The groups are shells around one centre, one inside the other: the same stretched ball of 2 dimensions in 6 sizes.
In the rows, zero is written as 128.
Known rows, each followed by its group:
[118 117 124 128 139 138 134 144] -> F
[139 128 125 115 104  96 148 129] -> D
[116 114 123 129 143 142 134 148] -> C
[100 116 129 149 173 182 108 139] -> D
[125 119 124 123 128 124 140 141] -> W
[163 141 127  99  61  46 164 109] -> K
[ 92 107 126 151 186 196 108 153] -> W
[100 110 125 144 171 178 116 150] -> D
[ 96 106 124 145 179 186 116 158] -> U
[ 88 108 127 156 193 205 102 151] -> C
[ 91 110 127 154 188 199 104 148] -> W
[165 146 130 100  59  45 161 101] -> U
[ 84 103 125 156 200 212 103 159] -> K
[150 142 132 115  86  79 143 103] -> F
[ 89 106 126 153 192 203 105 155] -> C
[128 120 123 120 122 117 144 141] -> U
[122 118 124 126 133 130 137 142] -> F
[167 145 129  98  55  40 164 103] -> K

New rows. What belongs after each?
[143 129 125 111  96  86 153 128] -> C
[ 91 108 126 153 188 199 105 151] -> W
[158 140 128 104  71  58 158 110] -> W
[168 148 130  99  55  40 161  98] -> K
[ 97 108 125 145 177 184 115 154] -> W
[162 141 127 100  65  51 162 110] -> U
[ 86 105 126 156 197 210 102 156] -> U
[165 144 129 100  60  45 162 104] -> U
[ 84 103 125 156 200 213 102 159] -> K
[ 98 107 123 143 174 180 119 157] -> U
[140 126 124 111 101  91 153 133] -> K
[161 146 131 106  68  57 153  99] -> C
[167 146 129  98  55  40 164 102] -> K
[129 120 123 120 121 115 144 141] -> U
[105 111 124 139 163 167 122 151] -> F
[ 83 104 126 159 202 216  99 157] -> K
[ 97 117 131 154 179 192 100 134] -> K
[154 140 129 108  78  68 152 108] -> D
[100 109 125 144 172 179 117 152] -> F
[ 86 105 126 156 197 209 103 156] -> U
[102 110 124 141 168 173 119 152] -> F
[101 120 131 151 171 182 104 131] -> U
[ 99 106 123 141 172 177 121 158] -> K
[101 108 124 141 170 175 120 155] -> C
[ 87 103 124 152 194 205 107 161] -> K
[134 125 125 118 112 107 145 133] -> D
[ 87 104 125 154 194 205 106 158] -> U
[116 113 123 128 143 141 135 150] -> K
[103 108 123 139 165 169 123 155] -> U
[146 132 126 110  91  81 153 123] -> F
[ 94 109 126 150 183 193 108 150] -> F
[140 125 124 112 102  93 152 134] -> K
[155 147 133 113  77  70 144  96] -> K
[143 127 124 110  96  86 154 131] -> K
[132 123 124 119 115 109 144 135] -> F
[157 142 129 107  73  62 154 106] -> F
[150 141 131 114  85  78 145 105] -> D
[163 149 132 105  63  52 154  94] -> K
[ 88 110 128 157 194 207  99 147] -> U
[110 125 132 146 156 165 109 123] -> U
[141 141 134 125 103 102 131 102] -> K
[150 142 131 114  85  79 144 103] -> F
[130 134 132 131 122 124 125 112] -> F
